There are 4 ways to turn a row about zero (a turn may also mirror it). The second row of each pair is the first, turned, with some noise. The first 36 pairs use one turn. New pairs use 2 turns, one after the other, and a turn may come again.
Known pairs, each followed by its turns in order:
[ -3   8 -23   7   3  25  12  -2]
[-19  11 -18  -7 -12 -23 -11   7]
Q_499

[-19  -8  10   3  22  15  18  22]
[-17 -16  -4 -11   3  -6  32  19]
Q_893

[ 20  22   9 -41  10  -2   5 -22]
[ 20 -16 -29 -14 -35 -10 -17  -7]
Q_216

[-33   3  -9 -30 -38 -10  -4  21]
[  9  -1 -43 -11  24  36  -6   0]
Q_499

[ 32  -4  22  -1  27 -28  15 -13]
[-14 -41  -6 -12  30   4  23  11]
Q_685

[ 12 -33 -20 -20  -1  -8 -24  16]
[ 13  17 -33 -16   4  26   8 -23]
Q_685

[  2  39  -8  -7 -19   5 -11 -24]
[-17 -19 -32   5 -25   9  17   5]
Q_499

[  4  -4  -7 -19   4  -5   0   9]
[13  5 -8  5  2 13  9  4]
Q_685

[ 37  -7 -25   8  27  18 -25  26]
[ 21   8  45 -29   7 -19 -19  -3]
Q_216

[  0   3  -5  33  -2 -17 -23 -15]
[-22 -14   0  -7 -14 -19  -3 -31]
Q_685

[-29 -18  23  -3 -13 -27  -8 -13]
[ -2 -13 -32  37  -9  13  -8  15]
Q_893

[-21 -20  11   2  26  -3   2   8]
[ -7 -14 -16  -1 -16 -12  19  20]
Q_893

[  5 -43 -29  17  11 -15  10 -10]
[ 15  18 -22  -2  -4 -47  -8  18]
Q_893

[ -4  14 -27  11  35  -1  26  44]
[-22  37  17 -50   5  -7   4  -4]
Q_499

[-21  25 -12  -9  14 -36  10 -13]
[  9 -22  -3  21 -24 -17  31   3]
Q_685

[-27  13  -7   1 -39  11  14   6]
[ -2  34  21  31 -15  -3  -3   0]
Q_685

[ 17   4 -31  10  -4   6  -8   8]
[  8   7   6 -14   7 -22  -7 -25]
Q_893

[-11   2  29   4  23  10  29 -23]
[ 13  13  11  11   4 -29  29  27]
Q_499

[-25  -7  28  -4   1  20  -6   6]
[-12  -6  -7  16   8 -25  21  20]
Q_216

[-12  28  12  25  29  -2 -13 -31]
[-26 -23  18  10 -11  -9  27  33]
Q_499

[-19  16  -9   9  12  -6   6 -32]
[-10  25  11  30 -15  -3   9  -2]
Q_893

[ -8 -11 -17 -34 -13   3  26 -15]
[  8  23   6  -2 -13  18  32  28]
Q_685

[ 14  11 -13   9  18  -9 -19  37]
[ 16  -8  33   2  21 -11 -30  -4]
Q_216

[-14  25   9  18   9   7 -10 -24]
[ 11 -30  -1   3   1  15  20  20]
Q_216

[ -6   5 -24   4 -57 -19 -13   6]
[  4  12  14  32  -1  17  19 -52]
Q_216

[-14  19  -7   9  47  -3  18   4]
[  6  11  15  -1 -23  -9  49   9]
Q_893

[  0  14 -33 -40  13   9 -12 -34]
[ 31 -16 -26 -43  -6  -5  10 -27]
Q_216

[-32 -47 -14 -19  11 -27  11   9]
[-19  34 -36  -5  42  -5  -7 -14]
Q_216

[ 14 -16   6  22 -15  28 -20   0]
[  8 -31   0  -3  -6 -20 -28  -3]
Q_499

[ -1  -6 -16 -21 -49  27  25 -56]
[-16  46  53 -26 -28  17  28  24]
Q_685

[-34   6  37 -27 -39 -12  -9   9]
[ 21  42  13  17  18 -34  21  -7]
Q_685

[-14 -16 -32 -27  -1  -3  -7  -9]
[ -2 -14  17  20 -11 -32 -14   1]
Q_893

[-48 -14 -11  -1  33  14 -17 -22]
[-38  -8  -4  24 -33 -28  15  11]
Q_893

[  3   5  -6  -7 -28 -15 -61   0]
[-14 -52 -12  10   5  39 -12 -20]
Q_499

[ -3  -2 -18 -41   3  12  44   2]
[-36  -4 -28 -31 -15 -13 -14 -25]
Q_216

[-26  34  -4  17  34   3 -21 -17]
[-47 -19   9  -4   5  -7  24  29]
Q_499

New pairs, each followed by its turns in order:
[  2 -13  11 -16 -26 -16 -13   7]
[ 21  20  20 -15  10  -9  11   5]
Q_893 Q_216

[ 13 -17  17  32  -6  -8  18  10]
[ 10   3  11  -8  40   7   3 -15]
Q_499 Q_685

[-11 -18  -3  24  29 -14 -25  14]
[-16  15   1  12 -26  29  30  -2]
Q_893 Q_685

[ -8 -27  20  -9 -19  43 -45  -5]
[-27 -16 -14  22 -13  17  46 -35]
Q_685 Q_499

[ 11 -24  -5  10  12 -21 -22  10]
[  5  12   9 -22 -24  19   9 -15]
Q_216 Q_893

[ -3  -3 -16 -51  -3   2   5   8]
[ -9  12 -19 -13  42 -14   1 -14]
Q_893 Q_685

[ 35 -17 -23  30   0  14  24  35]
[-21  38  12  18  -3  15  41 -30]
Q_893 Q_499

[ 28  -9  -8 -31  52  21 -12  21]
[20 42  4  6 38  6 41  2]
Q_893 Q_685

[ 20  11  -5  -1   6   5 -17  24]
[ 10  11   8 -21   5   6  21  13]
Q_893 Q_685

[ -3   4 -20 -19   0  -6   9  28]
[ -7  -3  30 -11 -10   9   6   8]
Q_685 Q_216

[-23  -5  14  10 -18   5 -52  18]
[  4  24 -14 -28  19  17  43 -15]
Q_893 Q_216

[  6 -15 -25 -17 -12  -4  -2  11]
[ 21 -16   8 -14   0   2  21  -3]
Q_499 Q_216

[ -8  19  15   1   0 -23  -6  10]
[ 15  26 -22   4  -5  -7   2  13]
Q_685 Q_893

[ 11  36  -6 -25 -29 -23  -5 -20]
[  8  28  15 -16 -30  27  28  -8]
Q_216 Q_216

[  1  11  -9  15 -15  31 -26  12]
[  6  24 -32 -15 -12   4  22  -9]
Q_499 Q_685

[  4 -20 -12 -15   6   9  -6  34]
[ 22 -19   3 -27 -17 -14  14  -3]
Q_499 Q_685

[-25  -3   2  11  -2  -3  -9  -8]
[ -4 -17  -9 -16  -4 -11  14   0]
Q_499 Q_893

[  8  28  16  14  11  32  24 -38]
[-31   9  -6  52  10   7  21 -13]
Q_499 Q_685

[-11  25  12  17 -32  13 -57  -8]
[ 44  18  35  -7 -38 -19  -5   8]
Q_216 Q_499

[-11  61   5  29  -1  19 -17  -7]
[ -7  -2 -37 -29  30  -9 -14  43]
Q_216 Q_893

[-27 -32  12  18 -15  30   8 -19]
[11 -9 23 17 31 -1 45 13]
Q_216 Q_893

[-17  22  -3  15 -17  12  32 -53]
[-28 -11  22   5  49 -33  -4  25]
Q_216 Q_893

[-16  -2 -13 -26 -16 -18 -17  15]
[ 20  -2  -7 -21  -1  37   0   8]
Q_216 Q_216

[-13  -2   6 -39  11 -35 -41   7]
[ 28 -22  -7  17  -8   5 -56  -6]
Q_893 Q_499

[ 38  -2  19  12 -16 -37   7  -8]
[ -5  20  18  13 -51  -3  18  13]
Q_499 Q_216

[ -3  10 -10   0   5  -7   2 -23]
[-15  14  -6  13  -8  -3   1  -5]
Q_685 Q_216

[ -4  12 -34   1  19  19  13 -17]
[ 15   0 -10  23   0  37  14   8]
Q_893 Q_893

[-20  -8 -17  10  -2   0  10  -6]
[ 18  11 -12  11  -3  -4  19  -2]
Q_893 Q_893

[17 -2  3 36  0 11 -2 -2]
[ 23 -14  15   8 -26   6  12  13]
Q_893 Q_685

[ 12 -20   1  31 -13   2  20 -12]
[  6  -9 -28 -24   6 -19  17   7]
Q_216 Q_499

[ -2   5  81  -1   4 -48   0   2]
[ -5  30  16  -3 -14  62 -63   9]
Q_893 Q_685

[  6 -20 -32  20  -5  26  22  26]
[ 39  -2   3  -1  -8  -7  24 -38]
Q_499 Q_685

[ -1  15  24  14  21 -21 -38  41]
[ 24  18  28  13  20   2 -30  41]
Q_216 Q_216

[ 11 -12  25   4  10  12  32   5]
[ 19  -8 -32  15   5  -6 -24   4]
Q_685 Q_685

[-19   8 -26 -10   1   7   3  -2]
[ 14 -10 -15 -14 -18   2  -9  -5]
Q_685 Q_499

[ 23   5 -13   9  16   9  -2 -31]
[ -5   9  -2  -4 -29 -31  -4 -15]
Q_216 Q_216

[-32   7 -18  15 -21   1  -2  -9]
[ -5 -35   5 -13   7 -27   8 -21]
Q_499 Q_893

[  5 -23  17 -20  -4   3 -33   2]
[ 10  34 -16 -17 -13   5   1 -21]
Q_893 Q_685

[ -5  -2 -24  16  -5 -13 -10  -4]
[ -6 -18 -16 -10  20  -9  -8  -3]
Q_499 Q_499

[-19   3 -23   1   4  19  23  -5]
[  0  23   9  19   8   2 -15 -22]
Q_685 Q_685

[ 17  -4  14 -53  -5   5  -4  12]
[ 21 -22   5   9  30 -10 -17 -32]
Q_893 Q_499

[  1  -2  -1  30  29 -21  24  15]
[-30 -30  -8 -21 -20  -5  16 -10]
Q_216 Q_893

[ -4  -8   6  10  -4 -14   1   8]
[ 12  -3   3  -9  17   5 -10   1]
Q_499 Q_685

[ -1  -3  20  16 -19 -14 -48 -18]
[-29 -22 -26  15  -9   1 -29  18]
Q_893 Q_499

[-23   3 -11   8   7   4  -6  36]
[-4  5 35  7 20  2 15 15]
Q_216 Q_499

[ 15  -6  -2   7   9  23  16 -19]
[ 27  23 -11   2  15  -6 -11   2]
Q_685 Q_685

[-16  -6  31  -1  34   7   3  21]
[  6   6   7  13  43  -6 -28  -7]
Q_216 Q_216

[  9  11 -14   3  27   8  -7  17]
[  0 -11 -35  11   5  -1   9  -2]
Q_499 Q_216

[ -5  30  18 -15  10   6  -1  26]
[ 28  13 -10  11  11 -28  -5   1]
Q_893 Q_499

[-23 -47  -8   6 -45   7  18  -3]
[-36 -33  16 -16 -13   1 -16 -41]
Q_499 Q_499

[-14 -26  14  13  -6  15  -4  -7]
[ 16  13  16   6  14  -6 -20  13]
Q_499 Q_216

